The rows come from 7 hidden closed curves, with some noise, and rows from the same curve form a group. Each curve winds through 6 dimensions. The rows are also pushed far along 4 directions, which tell nothing about the answers.
In the rows, 128 means zero.
Known rows, each followed by its group:
[143 140 151 104 141 140 127 139 135 120 118 146 152 129 120 126 107 129
 113 114 124 102]  tavo
[138  94 133 127 104 141 124 122 124 107 158 105 100 123 154  86 134 143
 134 108 124 148]  beza
[110 164 117 163 134  49 124 119 144 137  94 143 116 133 149 148 130 118
 133 142 146 110]  sazo
[162 174 152  64 168 195 127 127 124 111 123 179 180 120 127 144  65 139
 102 148  99  94]  sasat
[ 71 125 151 154 135 132 127 135 167 168 137 136 130 105  85 128 154 111
 120 139 170 120]  Zavo
[160 131  95 139  95  92 118 129 125 114 117 116 127 156 159 125 125 161
 135 123  97 130]  tavo
[118 153 110 131 141  97 125 124 118  76 149  99 117 131 145 133 128 142
 126 110 127 107]  Rebi
[167 126  93 137 111 118 109 149 123 111  95 124 113 171 158 123 102 162
 155 112  75 122]  Zavo
[126 102 128 153 100 110 131 121 133 156 134 131 116 131 129 111 150 132
 129 149 127 140]  beza
[132 154 145 125 144 113 115 137 136 142 116 162 156 127 124 160 120 113
 106 125 129 114]  Zavo
[109 168 139 158 152  59 122 115 139 148 114 138 142 100 115 161 147 104
 106 132 158 135]  tavo
[116 136 147 118 125 120 126 133 142 101 164  96 151 112 101 109 138 145
  99  98 149 104]  tavo
[ 95 110 115 177 101  42 127 112 133 118 141  65  76 115 138 106 173 129
 130 120 179 157]  sasat
[136 114 129 111 144 208 126 135 116 147 106 167 121 136 130 125 104 124
 159 135 108 141]  beza
[112 102 114 149 121 154 125 121 122 162 110 138  95 127 140 120 137 121
 164 144 141 172]  beza
[138 110 146 115 117 157 126 133 138 115 171 113 142 118 118 104 136 135
 112 105 109 124]  ged
[106  91 134 108 126 198 138 126 121 102 173  91 114 114 104  79 135 157
 137 122 138 134]  sasat
[114 140 138 132 119  93 126 130 141 102 162  89 146 113 111 113 142 144
 100 102 153 108]  tavo
[129 102 125 137 111 133 130 136 137 157  91 154 107 144 146 121 129 116
 150 141 129 144]  tavo
[129 107 116 115 125 167 132 129 103 119 143 100 124 135 110 117 128 140
 138 126 123 138]  sasat
[149 138 126 129 121 121 111 133 129 113 143 105 140 128 135 125 117 137
 119  99 108 127]  Zavo
[134  78 111 131  94 165 129 127 124 135 144  96  90 137 140  99 139 136
 154 143 104 164]  sazo
[144 125 108 125 127 120 134 139 107 107 117 122 126 156 129 134 126 154
 136 126 104 113]  sasat
[103 122 119 178 100  20 113 119 134 124 134  83  95 111 148 124 175 130
 109 111 188 163]  sasat
[128  99 106 142 106 152 141 132 133 165 105 154 125 150 122 124 146 143
 153 158 108 142]  sasat
[169 150 102 133 109  78 121 130 126 113  90 126 134 156 158 136 107 159
 132 126  99 118]  tavo
[ 97 123 120 159 111  72 120 118 131 105 180  63 105 116 123 116 158 132
 113 122 160 127]  Rebi
[121 136 151 114 155 167 119 134 112 131 155 129 157 123  93 141 115 118
 111 119 128 105]  beza
[ 79 101 129 155 123 146 136 117 140 186 123 134 108 107 102 127 165  98
 146 154 175 172]  sasat
[105 154 163 117 150 117 123 120 139 124 149 137 153  90 112 137 127 120
  84 132 179 122]  sasat
[136 156 105 119 137  98 124 133 119  92 118 106 127 135 140 150 121 134
 127 111 128 128]  beza
[132 116 113 137 107 133 133 134 140 139 118 150 128 145 142 122 136 147
 138 140 112 129]  Zavo
[161 144 101  88 129 139 123 139 106  39 169  74 135 146 142 124 108 174
 119  85  84 105]  sazo
[131 106 125 116 122 176 121 130 114 132 150 117 132 124 117 121 129 134
 131 118 129 151]  Rebi
[114  92 138 128 114 159 143 113 127 151 144 118 112 110 113 103 145 122
 134 151 148 157]  Zavo
[121 154 163  90 150 174 116 126 136  89 196 106 171  95 110 116 104 130
  87  90 140 103]  sasat
[124 122 122 151 113  87 136 119 135 150 108 129 111 132 131 129 139 122
 131 160 136 134]  sazo
[157 145 121 109 141 135 123 133 110  98 129 127 123 149 146 136  90 144
 129 143  86  98]  Rebi
[144 128 152 102 130 155 124 140 135 117 159 121 154 116 108 128 120 127
  98 113 114 118]  ged
[126 113 116 158 103 101 117 124 139 145 122  91 103 127 127 110 136 129
 142 130 127 154]  Zavo
[102 143 142 169 132  45 126 114 128 188  97 160 140 115 120 172 163  83
 105 149 189 144]  ged
[157 109 110 153  85  76 111 132 133 114 115  84 103 144 157  91 129 156
 142  97 114 148]  Rebi
[124 147 167 109 168 147 132 130 132 100 154 123 143 102 104 119 114 119
 109 100 131  99]  tavo
[106 108 144 124 121 134 137 120 124 116 169  82 135  99  97 101 159 132
 111  99 172 143]  Rebi
[142 109 122 133 117 134 119 139 118 116 117 112 113 144 140 104 121 144
 150  94 118 131]  sazo
[138 123 100 123 111 159 120 129 120 118 143 105 133 141 129 122 120 161
 139 128 109 137]  Zavo
[146 160 119 132 123  54 104 140 119  95 129 107 143 144 155 157 118 125
 104  86 136 107]  tavo
[122 138 142 130 129  92 134 133 152 146 105 160 135 112 131 150 147 104
 112 133 148 135]  beza
[150 124  96 116 126 181 138 131 120 138  99 151 128 161 133 130 109 143
 170 147  75 125]  sasat
[148 153 143 129 137  57 110 143 119  95 122 108 136 135 137 143 118 123
  99  83 133 105]  ged
[108 132 169 106 147 148 140 129 149 143 146 141 154 102  85 133 131 109
  92 150 151 106]  ged
[135 151 147 115 154 150 142 110 105 170 107 199 177 128 118 160 117 112
 117 163 136 105]  ged
[100  99 120 171 105 114 122 121 132 167 110 117  98 129 131 104 150 123
 157 130 160 155]  sazo
[143 109 125 110 116 169 123 144 140 133 130 127 133 132 122 123 118 140
 129 133 103 144]  ged
[118 117 137 142 126 140 119 132 134 153 133 148 134 123 126 127 138 118
 127 125 135 139]  beza
[124 111  93 173  90  93 133 112 139 176  89 157  99 144 160 123 150 140
 157 183 122 159]  beza
[122 134 162 123 150 127 130 137 142 130 126 147 132 115 118 131 123 104
 115 120 134 108]  sazo
[126 151 159 127 151  77 117 127 113  96 169  80 138 104 113 139 133 101
  88  82 158 114]  tavo
[125 130 129 130 135 150 127 129 140 149 115 163 136 126 132 138 130 117
 137 132 126 136]  ged
[ 91 126 143 134 137 138 133 129 165 165 126 143 121  96 104 139 148  96
 122 155 158 152]  ged
[152 140 138 124 128 126 135 114 141 154 104 166 140 118 137 134 115 117
 124 156 110 136]  Zavo
[132 152 126 108 150 115 124 142 113  73 149  86 138 130 116 141 119 128
 116  81 125 104]  beza
[149 122 118 114 115 157 136 116 107 154 121 145 146 141 123 133 120 140
 131 166 114 139]  ged
[127 131 145 124 123 129 122 126 135 152 132 129 152 117 105 128 127 126
 105 138 143 129]  Rebi
[109 118 120 159 116  58 126 134 128  94 144  88 102 129 136 111 165 149
 123  96 149 121]  sasat
[156 125 135 135 126  92 128 129 116 140  99 138 117 139 145 139 116 113
 125 141 116 134]  Rebi
[138 145 126 131 126  70 124 124 117 121 127 137 142 131 152 157 141 122
 103 119 138 126]  Zavo
[ 99 118 138 124 147 177 142 115 113 167 118 164 138 120 104 130 135 115
 142 151 161 136]  ged
[148 131 120 121 128 114 128 125 104 132 107 123 124 137 134 140 115 130
 126 145 126 140]  sasat
[167 135 108 130 111 109 120 129 117 148  95 154 138 150 155 152 114 133
 130 144  98 144]  Zavo
[137 152 125 124 136 104 125 130 147 102 134 116 122 121 142 138 118 126
 120 122 109 121]  ged
[133 102 142 129 120 143 132 131 129 171 115 146 126 125 118 132 132 107
 127 150 132 151]  sazo
[139 134 109 146 106  95 102 133 137 106 132  87 111 141 148 110 111 157
 132 110 112 124]  Rebi
[110 124 154 124 147 142 139 133 138 121 142 152 130 114 120 123 140 120
 121 120 138 111]  Rebi
[ 78 105 138 150 120 144 129 132 162 140 151 112 119 101 103  96 167 131
 134 105 173 145]  tavo
[128 130 119 103 136 167 142 124 112 139 117 159 144 141 120 145 117 138
 126 172 121 121]  Zavo
[106 129 132 142 132 140 127 124 143 145 121 144 111 126 131 117 124 119
 145 143 137 122]  sazo
[169  94 117 114  95 161 132 135 114 103 134 103 117 156 142  82 111 171
 146 119  78 118]  sazo
[139  97  99 123 104 169 134 132 123 127 107 121 100 151 137 101 121 161
 165 149 101 148]  ged
[146 137 130 109 138 184 125 137 134 164  85 189 154 137 130 138  99 132
 142 146 111 136]  Rebi
[156 140 109 142 117  56 118 125 104 110 108 107 119 140 160 147 132 127
 124  99 129 145]  Rebi
[ 96 139 163 122 150 154 118 138 156 121 168 119 156  97  90 121 133 120
 105  97 150 103]  Zavo
[132 127 128 133 119 130 117 133 138 139 120 139 138 129 132 126 126 134
 130 117 128 137]  Rebi
[121 112 104 177  92  41 111 131 135 144 102 101  95 136 159 133 156 117
 138 103 159 163]  tavo
[141 129  99 111 131 167 123 125 105  92 130 102 117 142 141 115 106 155
 154 114 104 134]  tavo
[102  92  98 136 108 179 138 125 144 156 125 136  99 126 129 119 151 137
 161 164 128 171]  sazo
[140 144 156 111 147 133 128 123 114 135 139 142 158 120 111 146 109 110
  98 142 128 109]  beza
[102  96 143 112 130 171 134 141 137 127 164 112 129 106  96 122 157 122
 116 111 150 149]  sazo
[116 142 127 136 136  98 140 126 142 134 112 140 127 127 120 140 139 123
 121 150 135 113]  beza
[ 98 119 147 169 113  88 121 126 148 173 131 134 133 117 115 127 159 110
 115 124 169 135]  sazo
[130 129 133 122 129 136 129 134 142 110 135 144 127 125 143 115 128 139
 128 113 116 119]  beza

New rows, each followed by its group:
[101 101 138 141 122 141 123 142 143 149 126 131 116 119 113 115 150 122
 134 115 156 146]  ged
[153 125 136  98 135 182 145 132 125 126 121 156 145 141 116 117 103 143
 134 149  83  99]  sasat
[103 151 135 143 151 112 139 108 132 140 139 137 134 105 109 141 141 118
 117 158 142 126]  tavo
[ 97 123 179 119 172 201 149 118 145 176 135 181 148  84  74 124 134  99
 121 169 144 130]  tavo
[ 85 119 129 156 113 128 130 115 151 177 145 134 130 112 109 130 157 116
 121 165 162 141]  sazo
[153 131 126 112 128 121 117 131 116  84 155  82 120 126 139 122 112 128
 123  92 108 129]  ged
[120 161 127 142 138  72 119 133 145 110 112 131 133 125 143 144 129 126
 120 101 140 110]  tavo
[127 164 137 115 154 106 137 115 128 110 124 152 140 112 140 147 122 114
 111 130 140 114]  Zavo
[126 108 102 130 105 154 125 135 143 115 140 103 113 134 132 106 135 162
 145 128 110 142]  ged
[153 136 116 120 131 135 141 101 103 116 134 132 132 134 146 127 116 131
 138 141 103 124]  ged
[130 149 159 114 152  92 134 126 121 102 147 125 142 115 119 139 123 114
  91 126 136  92]  Rebi
[138 124 116 166 121  70 128 114 116 158  94 132  99 132 151 146 141 105
 141 155 127 164]  tavo
[172 118  99 125 109 124 120 135  98  90 139 117 113 165 171 124 116 159
 142 116  70 124]  Rebi
[118  91 139 131 116 188 152 120 142 215 100 203 130 128 112 128 143 107
 142 207 124 151]  tavo
[123 155 143 111 162 140 118 140 121 113 139 140 160 121 112 152 119 120
 110  99 136 105]  sasat
[139 159 138 102 146 159 134 115 127 149 126 151 167 122 105 155 102 111
 114 157 115 111]  sasat
[139 118 150 122 122 144 129 133 130 136 130 142 142 135 120 109 118 134
 123 124 114 110]  sazo
[ 97 101 150 167 101  87 117 127 146 132 179  78 122 111 112  92 170 124
 112  84 170 126]  sazo
[112 156 129 127 141 107 126 113 126 149 125 140 150 111 114 161 130 115
 102 158 163 135]  sasat
[145 117 111 120 108 140 115 141 121 122 129 124 135 151 148 129 121 142
 132 110 117 130]  tavo
[119 103 112 126 111 163 142 111 125 128 143 123 109 119 137 103 146 142
 148 145 132 159]  Zavo
[143  87 106 146 102 152 127 133 126 143 110 138  78 156 160 102 123 143
 168 160  86 148]  Rebi
[107 138 139 136 120  93 120 129 142 105 182  90 142 110 115 126 152 131
  94 109 145 110]  sazo
[145 151 131 128 132  77 112 127 118 103 115 126 122 124 159 137 115 135
 111 110 142 135]  sasat
[119 111 126 158 131 132 128 130 131 168  83 165  96 138 142 125 125 114
 166 150 121 141]  beza
[148 123 114 115 123 124 135 135 110 100 117 108 127 148 127 116 121 158
 135 113 115 119]  sazo
[ 96 142 133 135 146 106 136 127 127 117 155 103 140 121  93 144 149 115
 113 114 153 103]  sasat
[152 150 127 139 142  76 113 142 113 121 101 130 133 148 136 158 113 115
 123 106 111 109]  beza
[130  99 117 109 123 228 144 131 134 143 128 148 129 142 112 100 117 144
 167 148  85 124]  sasat
[103 134 142 150 133 119 140 118 155 191  94 199 133 116 124 145 142 108
 125 189 146 131]  beza
[125 152 156 107 158 133 126 127 130 123 139 129 147 106 108 155 115  96
 102 127 140 120]  ged
[137  97  98 146  87 112 128 138 126 114 132 109 103 158 150 102 147 166
 144 122 106 130]  Zavo
[126 151 155 134 139  55 124 131 133 140 129 131 149 110 112 168 143  90
  80 126 155 120]  sazo
[146 150 149  74 152 186 128 128 103 103 164 115 180 117  93 133  96 142
  92 119 125 104]  Rebi
[121 135 118 154 122  58 128 116 124 130 105 108  97 125 144 135 140 123
 126 144 156 145]  sasat
[145 171 121 117 159 107 116 138 113 110 100 152 150 139 142 170 102 124
 119 113 118 109]  sasat
[ 99  89 110 161  98 123 139 137 149 124 143  90  92 134 118  90 172 151
 155 111 132 141]  beza
[123 125 143 132 122 127 131 124 130 145 130 133 138 129 114 113 126 132
 120 138 136 107]  sazo
[140 142 127 130 126 113 131 133 138 141 105 167 142 142 140 143 123 135
 122 145 111 112]  Zavo
[117 140 137 137 151 131 133 123 123 151 110 152 127 132 115 140 116 118
 133 160 125 109]  beza
[120  67 125 139  97 187 140 136 143 144 140 141  93 138 137  75 146 154
 163 141 103 144]  Rebi
[161 118 106 143 111 121 133 115 122 140  99 122 114 136 134 112 124 153
 150 152  94 159]  tavo
[135 103 124  98 131 218 149 133 117 155  92 173 138 143 104 113 115 152
 153 166 108 131]  sazo
[143 130 107  98 121 150 125 131 101  69 166  83 127 152 147 116 109 157
 129 104 106 102]  tavo
[ 99 143 137 121 141 163 135 107 142 166 139 142 148  98  97 143 127 103
 119 165 159 138]  sasat
[150 148 113 129 136  99 129 133 120  92 109 115 116 149 150 134 109 133
 145 107  92 105]  sasat
[134 109 145 127 129 130 126 141 122 112 151 101 123 129 111 111 130 125
 123  97 119 116]  beza
[130 148 122 129 138  95 125 122 120  87 131 107 105 126 153 124 120 132
 131 113 131 117]  beza
[123 112 107 167 106  70 118 138 130 125 125 102 105 138 142 127 160 127
 142  93 133 145]  sasat
[162 129 117 111 114 133 122 127 107 118 137 130 148 142 144 137 117 146
 118 125 101 132]  Zavo
[133 149 118 114 136 118 135 120 119 109 127 124 136 132 127 142 117 137
 118 145 121 115]  beza
[140 135 128 134 124  95 130 127 125 127 137 109 142 136 117 139 134 117
 114 118 115 111]  sasat
[118  98 108 148 113 151 139 112 129 120 146  95  92 120 127  84 148 155
 160 134 114 156]  tavo
[173 149 121 126 121  94 117 122 124 101 116 111 122 138 165 123  98 131
 127 111  94 122]  sasat
[150 192 111 127 150  52 114 133 119  91 102 148 150 146 165 180 106 131
 109 111 117  96]  Zavo
[126  89 155  89 143 252 133 143 125 115 165 136 126 123 106  85 104 139
 140 121 104 116]  Rebi
[111 107 124 146 113 125 146  98 118 128 165  98 114 112 128 103 159 125
 134 135 145 144]  ged
[109 132 119 139 132 115 122 132 133  95 152 111 110 128 144 120 138 143
 134 107 125 116]  Rebi
[128 133 136 115 137 162 120 124 131 115 153  94 133 112 108 108 109 132
 130 117 123 129]  Zavo
[124 128 122 108 143 175 144 124 120 110 125 140 118 131 132 113 115 147
 147 142 112 119]  Rebi
[122 150 119 137 132  76 113 125 119 120 136 101 129 122 131 159 136 112
 110 118 150 137]  sazo
[159 107 126 133 103 127 126 135 126 133 111 132 119 152 145 102 116 146
 142 123  93 123]  sazo
[196 167 112  88 140 125 118 134 103  48 127 127 144 162 179 127  69 172
 125  97  53  80]  beza
[111 134 107 165 113  65 118 122 137 127 107 101 105 120 145 127 149 132
 141 107 164 155]  Rebi
[134 128 132 109 131 157 121 138 133  91 162 124 140 122 138 112 124 146
 123  88 116 120]  beza
[152 171 121 128 132  62 113 134 130  88 137 117 147 138 152 154 116 135
  99 106 108  95]  sazo
[172 165 129  85 145 171 118 128 122  98 130 150 166 133 148 135  74 146
 121 121  84 103]  sasat
[132 133 120 146 120  92 115 120 126 164 102 135 123 124 139 151 130 106
 125 142 148 161]  sasat
[111 141 149 104 149 157 132 136 145  97 159 139 145 105 121 121 128 131
 112 102 139 107]  beza
[141 120 123 131 112 125 138 124 138 127 124 127 121 136 133 110 127 143
 135 143 105 121]  sasat
[160 127 151 102 142 159 129 136 113 130 129 150 149 140 119 130  96 127
 117 131  93 101]  beza
[112  85 145 142 110 140 133 130 138 174 134 127 114 116 108 116 159 106
 127 145 151 162]  sazo
[116 138 151 128 136 147 126 126 136 170 117 171 164 125 100 136 122 123
 116 145 145 106]  sazo
[ 90 108 148 127 141 141 139 126 118 111 184 111 113 107 112 120 159 113
 113 117 155 121]  Rebi
[ 98 111 161 133 134 165 133 130 159 163 146 152 139 102  98 114 148 103
 124 126 148 127]  sasat
[141 132 106 129 119 150 133 126 138 139 108 150 130 146 140 129 116 137
 153 145  90 124]  sasat
[133 120 126 120 122 147 111 135 118 109 171  93 136 126 127 121 125 132
 119  95 126 131]  sazo
[160 160 115 120 142  98 118 130 111 102 109 134 120 156 159 150  89 136
 125 147  86  95]  Rebi
[151 107 126 121 116 165 127 135 128 142 111 127 119 142 121 109 104 137
 146 141  96 133]  Zavo
[118 122 140 112 132 110 136 145 136  83 164  92 130 113 108 127 156 133
  97  93 139 124]  sazo
[129 187 144 128 157  65 119 121 126 145 110 155 165 120 117 187 109  99
  82 163 148 101]  Rebi
[133 124 135 115 117 152 126 122 137 103 161 108 131 117 132  94 121 152
 120 118 122 126]  sasat
[ 66 128 144 155 139 136 121 128 159 168 143 149 123 104 107 135 153 106
 122 150 171 133]  Rebi
[123 111 124 140 116 136 125 127 132 103 158  76 118 113 114  85 143 156
 135  90 128 147]  tavo
[104  90 146 136 110 170 141 133 161 186 110 163 129 117 101 103 150 123
 135 155 150 147]  tavo
[133 111 134 108 127 132 125 145 105  86 164 104 131 139 131 122 134 142
 111  90 129 110]  Zavo
[ 92 111 119 157 115  96 134 128 136 124 159  88 121 127 106 119 173 135
 127 112 148 126]  sasat
[136 149 145  91 151 182 121 133 122 117 147 160 163 117 129 140 103 131
 110 116 118 116]  beza
[110 125 171  92 164 186 126 137 120  82 187  97 142  98  96 103 119 126
 104  80 147 104]  sasat
[135 120 122 142 118  90 118 135 123 116 127 119 106 144 163 134 133 114
 130 105 127 126]  tavo
[136 143 153 109 140 136 126 134 127 138 139 134 162 124  98 143 114 118
  96 140 126 103]  Zavo
[ 94  93 110 166 103 123 142 125 146 156 104 130  90 132 128  97 162 142
 164 149 149 150]  sazo
[140 122 140 111 137 177 121 141 133 130 115 146 131 131 129 111 103 134
 140 112 113 127]  Rebi
[124 136 126 118 142 131 141 122 121  89 133 120 120 125 133 113 125 142
 137 117 128 112]  Rebi
[148 148 148 107 136 135 123 131 131 141 116 147 165 123 112 140 102 128
 104 137 127 115]  Rebi
[157  81  96 152  76 125 114 129 118 138 110  87  80 151 158  90 125 155
 166 128 102 173]  Rebi
[129 121 141 148 131 116 129 137 137 177  91 169 129 139 119 144 133 104
 133 148 125 130]  beza
[104 129 127 126 145 148 145 118 135 134 114 152 117 120 123 125 132 131
 143 156 142 123]  Rebi
[181 145  97 109 132 108 128 130  88  73 122 127 127 165 173 146 103 154
 132 117  70 109]  Rebi
[151 108 111 131  97 133 130 124 132 105 139 104 110 141 150  89 126 162
 144 125  94 130]  sasat
[113 139 126 126 143 122 123 131 114 107 154  89 134 124 103 138 132 128
 116 111 144 117]  beza
[128 123 111 145 115 100 137 111 131 123 114 134 102 125 162 116 147 132
 147 134 131 151]  Zavo
[133 122  91 162 115  97 129 124 128 164  66 146  88 150 157 142 131 113
 175 152 118 161]  sasat
[137 122  96 149  99  86 128 134 141 140 101 132 121 143 146 141 150 140
 138 134 118 150]  beza
[152 178 131  93 155 114 117 139 123  62 142 129 156 126 153 151 101 137
 101  82 113  96]  beza
[130 113 108 162 113 104 119 118 110 137 128 100  98 145 138 112 131 138
 151 136 119 136]  beza
[128  81  89 171  77  60 121 138 131 108 132  63  70 141 160 109 181 142
 150  91 132 185]  sazo
[142 101 127 130 109 126 127 140 128 111 142 120 125 142 135 105 142 159
 126 110 109 124]  sasat
[129 138 115 111 128 123 131 118 105  66 176  74 128 125 133 117 127 149
 116 103 132 115]  Zavo
[150 127 122 149 115  73 111 138 133  92 120  91  93 140 163 104 119 139
 137  85 112 124]  Rebi
[140 114 120 127 113 120 117 130 111 114 125 116 117 131 144 114 129 155
 124 121 137 153]  sasat
